There are 5 ways to turn a row about zero (a turn may also mirror it). The second row of each pair is the first, turned, with some noise. The first 45 pairs use one turn. New pairs use 2 turns, one after the other, and a turn may come again.
Some pairs, each with its turns in order after it:
[-14   0  25   4  -8  -2  11   3]
[ 17  -3  -5 -10  -2  -9  10 -21]	Z780

[  5   3 -26  -2  16  13 -10  16]
[-11   0 -28  15  -7   1  10  15]	Z600

[  4  14 -10   3  -5   2  -5   6]
[-7 12  1 10 -2  4 -9 -6]	Z148

[16 -7  1 35  0  8 35 -2]
[-10 -11 -10 -22  21  -1 -39   7]	Z600

[ -1 -28  -3  15 -35 -12   1  -8]
[  2 -23 -29  -2  -9  11  27  13]	Z778

[ 31 -16  13  -3  -5   4  -8   9]
[ 25 -18  -8 -13 -13  -8  -6 -15]	Z778

[-27   7 -10   2 -29   9 -18   4]
[  5   4  23  -5 -19 -27 -21  -3]	Z328

[ -1   4   2   3 -12  10   7 -35]
[ -9  -4 -16  16  -3  21  15 -19]	Z780

[ 4  4  9 -2 18  5 -3 -1]
[ -1 -18  -4  -3  -8  -1   7   1]	Z600

[ 26   1  -4 -14  18  -3   0   1]
[ -6 -12  -9  10 -12 -22 -12   5]	Z148

[  7  30  -8   6 -19  -3  -1   6]
[ -1  24   1  15  -1   4 -13 -22]	Z148

[ -6  -4   1  35  15  -9   7 -11]
[  1  -1  -7  19   8  15 -20  26]	Z328

[-11  11 -12   4  16  17  -5   1]
[-11  -1 -19  -3 -15 -14   7   4]	Z600

[  1   2 -15 -12  -7 -10  -9   2]
[ -2  -1  10 -13  -5   4  -7 -16]	Z328

[  1  -5 -20  11  11 -23 -18   5]
[  5   7   6 -13  11  22 -26  -2]	Z328

[ -6 -14  13   2   9   5 -19   3]
[15  9  8  4 22 -8  0  2]	Z328

[-6 -8  3  8 12  6  2 27]
[ 14  16   0 -12   2   2   8  20]	Z328

[ 4  2  3  5 35 -7 -2 -2]
[ -8   4   4   0  -9 -25   8  23]	Z148

[ 6 23 -3  6 17 -6 -1 28]
[-12  -3  14  22  -2 -10 -19 -18]	Z778

[ 16  -3  -1   0  -1 -34  -6  -3]
[ 5 12 24 22 13 -9  3  2]	Z780

[-20   6  10  -9 -10  -7   7  -3]
[  9 -10 -10  -3  15  -7   9 -12]	Z780

[11  1  6 -8 22 30 10 -7]
[-27 -11  -6  -9 -26  -4   4  -1]	Z780

[ 12  -8   8  -9  -4 -22 -11  19]
[ 16 -13  -2  14 -21  10  -9  -9]	Z778

[ -6 -15 -16  -1   1  16 -32  -4]
[  6 -12 -15  14  -8  13 -26  19]	Z780

[-21   8  13 -12  35  11 -11   7]
[  5 -21  -4  -5 -25 -20  26  13]	Z600

[ 17   9 -22 -26   5 -26   7   4]
[ -6  -7  -5 -21 -10  30   3 -27]	Z328

[  0   4 -20  -6  -5  10  -4  -8]
[ -7  12 -11  13  -8  -4  -3  -8]	Z600

[ -7   4 -21  -5 -21  -8  -4   6]
[-4 29  0 11  7  0  4  1]	Z600

[  9  21   0 -30  -8   1 -15  -4]
[-13   2 -31  10  -4  -5  -3 -20]	Z148

[  6  12  -5   2 -14  11 -10  20]
[  1   4  -6 -23  -8 -18  -4   1]	Z328

[  3   7   5  -5   3  -2  32 -20]
[ 3 -8 10 -9 34 12 -1  8]	Z778

[-15   4  -4   6   1   3 -35  12]
[-16  21  -8   9 -29  -6   2  -7]	Z778

[ 11  -4  15  -4  -3 -10   2  35]
[-15 -14  22  -2   0 -13  -1 -23]	Z148

[-10  -6   2  15   4   1 -18   2]
[  2   7  -4 -16 -15   9   6   7]	Z600

[-1  1 15 27 -4 21 -5 14]
[-24 -13  -2 -18 -13 -16   0 -12]	Z778

[10  5 -1  7 11 13 -1 -5]
[-15   7  -3   0 -14   2  -4   0]	Z780

[ -1   3 -32  -3   3  -1   7  24]
[-19   2  12  10  18   0 -28   6]	Z148

[  3   2  -9 -18  14 -12   0  12]
[-6 -7  4 20  4 -1 14 14]	Z600

[  0  -1  -6  -5   1 -13  20  -1]
[  9  -2   2   2  16 -12  -8   0]	Z148

[ 10   7  16   9   7 -17  -4   7]
[  5  17  11   5  -4 -19   0  -7]	Z780

[  1 -23   6  -1  -3   7   0  -2]
[  9  -6  -5 -14  -9  -3   3  13]	Z778

[ -5  24 -16 -28  -2 -16   2 -11]
[ -4  13 -28  14  23 -14  -6  -8]	Z148

[  4  23   7  13   1  -6 -10   8]
[  2  26  -9   0   1 -14  -2  -2]	Z780

[  6  10  29   3  15 -10 -11   1]
[ 26  -9 -18   8  16   0   2  -6]	Z328

[ -1  -1  -1 -20  -6   4  13  -2]
[13  0 15 -2  7  4 11  5]	Z778

New pairs. What belongs after each?
[ -8  17  -7 -12  -5 -16  -1  -5]
[ -7  -9 -14 -18  -1 -10  -6  -8]	Z778 Z600

[-23   3 -31  -3   5 -14 -35 -14]
[ -4  16  -2   3 -10  -2 -51  12]	Z780 Z780

[-11  -7 -12  17  -4  -7  18 -10]
[  0  19   4 -24   7  -8  -4   0]	Z780 Z778

[  9  -1  25 -18   7   4  13   1]
[ 20   5   4 -22 -11   3  -5 -11]	Z778 Z778

[-20   8   0  10  -1  -5  20   6]
[16 22  7 -5 12  4 -7  5]	Z780 Z778

[  1  -5 -23 -12   3  13  -9   0]
[ 10  -5  -5  18 -14  -5  -4 -16]	Z328 Z328

[ 32  -8 -18 -12   7 -16  -6 -13]
[ 12  -1  -3 -40   8  -8   5  13]	Z780 Z600

[  2   0  -4  -6  -1 -21   7   0]
[ 16  -1  -8   4  -8  -1 -12  -6]	Z328 Z600

[ 14  12  -3   0  -7 -12 -13  -5]
[ 13  17 -12  -1  -5   0   1  10]	Z328 Z778

[-14   6  -3   7   0   6 -26   7]
[  2 -10   5   6 -24  -7 -15  -1]	Z778 Z328

[22  1 33  3  6 27 -3  0]
[-15 -29  23  -9 -10 -14   6 -14]	Z148 Z328

[ -1  -1  -5  -3  27   8  14 -19]
[ 12 -21 -16   5   8   7 -12 -16]	Z780 Z780

[ -4  12  -7 -19 -35   8  -8 -25]
[-27  23  -8  -4 -11  13   2  29]	Z780 Z328

[-11 -12 -14   8  -6   0   2   6]
[ -5   3   8 -12  -9 -11 -12  -1]	Z148 Z778

[  2  -7   3 -35   9   1   9  19]
[ 12  17  -7  11 -13  13  -4  29]	Z148 Z778

[  1  11   9 -14  -3  10   1  35]
[-11 -16  -2   9  19 -21 -11 -19]	Z780 Z148

[ -1 -20 -18   9 -14   2  -3   5]
[ -8  -5   9 -16 -11  16  -1  16]	Z778 Z328

[  1   0  -2  -1   9 -14  27  11]
[ -4 -18   0   3   0 -22   9 -14]	Z780 Z780

[ -5  -8   9  24  20  -1 -15 -14]
[ 10  21 -21  -7  16   4 -16   7]	Z328 Z328

[ 0 10 11 -3  3 10 -7 10]
[ 9 -4 -5 13 12  4 -2 -5]	Z328 Z778

[ 35   5  18 -10 -16  -5  -6 -14]
[-36   2  -7   9  15   2   8 -21]	Z778 Z328

[-4  1 -4  8 -4  7 11  0]
[ 3 -7 -6  2 -1  3  9 -7]	Z148 Z600

[ -7  14 -21  32  11  -5   7  -8]
[-17  27 -25  -5  -8   5   9  10]	Z780 Z148

[-8 -3 -3  5 -6  6 35 -5]
[  1  13 -10  13 -20  15 -19  -6]	Z600 Z778

[  5 -11  -7   1  23  -6   2   2]
[ -4 -14   2  11 -19   5  -7   4]	Z148 Z778

[-21   3 -11  20  -3 -11   1   9]
[  0 -23  -5 -17   1 -15  12   0]	Z148 Z600

[ -8 -14  11  34   9 -11 -25   4]
[  3 -21 -16 -19  -7  -3  25  25]	Z600 Z780

[ 21  29   1  -4 -10  -1   6  -7]
[-26  -5   1  15  -9   2  -4 -20]	Z778 Z780

[-13  -5   1 -11  20 -13  31  24]
[  9   0   1 -19 -13   5 -37 -20]	Z328 Z148

[  9  11 -20 -19  -2   0 -11   2]
[  8   6 -31   2   7   5   6   0]	Z328 Z148

[ 16  10 -11  -4  12   5 -27  -9]
[-22  -4 -12  23  11  -4 -12   0]	Z328 Z780

[-4  9  3  4 -2  0  4 -9]
[-3 10  8 -4  4 -3 -3  6]	Z778 Z778

[-20   3  -7   4  34  20 -19   9]
[-13  12   1  13  20  -4 -11 -39]	Z328 Z778

[-3 -8  4 -3 11 -3 30  1]
[  8   4  16 -18   0   8 -19  -4]	Z328 Z148

[-3 -4  1  5 14 -6 -2 -2]
[ 4 -1 10 -4 -3 -7  7  5]	Z600 Z328

[ -8  -7  -8  -2   6   4 -35  -9]
[ -5  -6  -9 -12 -27  -6 -17 -11]	Z778 Z328

[ -1   2  15   3   6 -20  -6  18]
[ 25  -5  -1  -4   1 -17  -7  -8]	Z328 Z778

[ 21   1 -20  -9  -5  -1  -7  10]
[-17   5  19 -15  -1  -4  -4 -12]	Z780 Z148

[ -2  -1   7   2 -29   3  -9  -2]
[-22  10 -10  11  -5  -5  13   1]	Z600 Z780

[ -8   0   8 -11  12 -35   1  13]
[ 16   7 -27 -22  -7  12   0  -8]	Z778 Z600

[11  7  3 14  0  5  7 -4]
[-4 12 -6  3 -1  1  2 15]	Z328 Z600

[  7  -8   2 -18  -1  -8 -18 -14]
[ 10  -4  13   5  12  11 -13  16]	Z148 Z148

[ 10   3   0   5 -11  18  -4 -31]
[ -7  19 -17 -11  -1 -14 -22  -4]	Z780 Z600

[ -1   1 -18   1   9   0   2  -3]
[-10  14   5  -4   0  -3   9  -7]	Z328 Z778

[-13  -5  -3  11 -27   3   4   9]
[ -5 -18   9   0   4   3  11  23]	Z778 Z778

[ -7 -10  -4 -12  -3   0  -8   0]
[  5  -2  12  -2 -10   2 -10   5]	Z780 Z780

[  1 -11   4  10  -6 -19  -6   1]
[ 10   0   0 -10 -16  -8 -12   1]	Z328 Z778

[-7 -1 -3  1  5  4  6 15]
[  2  -7  11   4   2  -2   6 -12]	Z328 Z778

[  4   5 -23 -15 -18 -16   1  -5]
[  8  -8 -23 -11   3  20  16  -5]	Z328 Z148

[ 19   4  -5  -2 -19  10 -11   3]
[-13  -2  14  10   4   3 -20 -10]	Z778 Z600

[ 1 -8  4 -7 -2 -1  1 -4]
[-5  0 -2 -8  1 -4  8 -1]	Z778 Z328

[ -2 -15  -5 -25   3   0  27  10]
[ 13  23  19   2  -8 -13 -19  -2]	Z600 Z780

[  0   0   9  11 -12   2   8  -7]
[-4 10 11  6 -2  5 12 -1]	Z778 Z328

[  1 -10  16  -5  -6   8  35  25]
[ -4  -9   3 -18 -24   6  30  21]	Z328 Z328

[ 27  24  -6 -18  20  24 -14 -26]
[-11  11   5  37  23  31 -16 -13]	Z148 Z148

[ -8  12 -22 -12  -5 -11  -8 -15]
[-13   3   2 -14  -3  -1 -30  -4]	Z780 Z780

[-18   4   5  12 -22  -5  -3   7]
[-16 -15 -13  17   1   6  -3 -10]	Z780 Z600

[ 18   7  -7   5  26  -3 -24  -4]
[-31   0 -14  13   3  -2 -17  10]	Z328 Z780

[ 0  0 18 -7 -5 -1 11 -2]
[ 12  -3  -6  -9  -1   7 -14  -2]	Z600 Z778

[22 15  0 -4  2 -7 -6  7]
[-16  10  11   1  -1   8   1 -17]	Z328 Z328

[  6 -18   0  35   7   2  -2  14]
[  0   1   1 -20  -2 -25 -17  23]	Z328 Z780

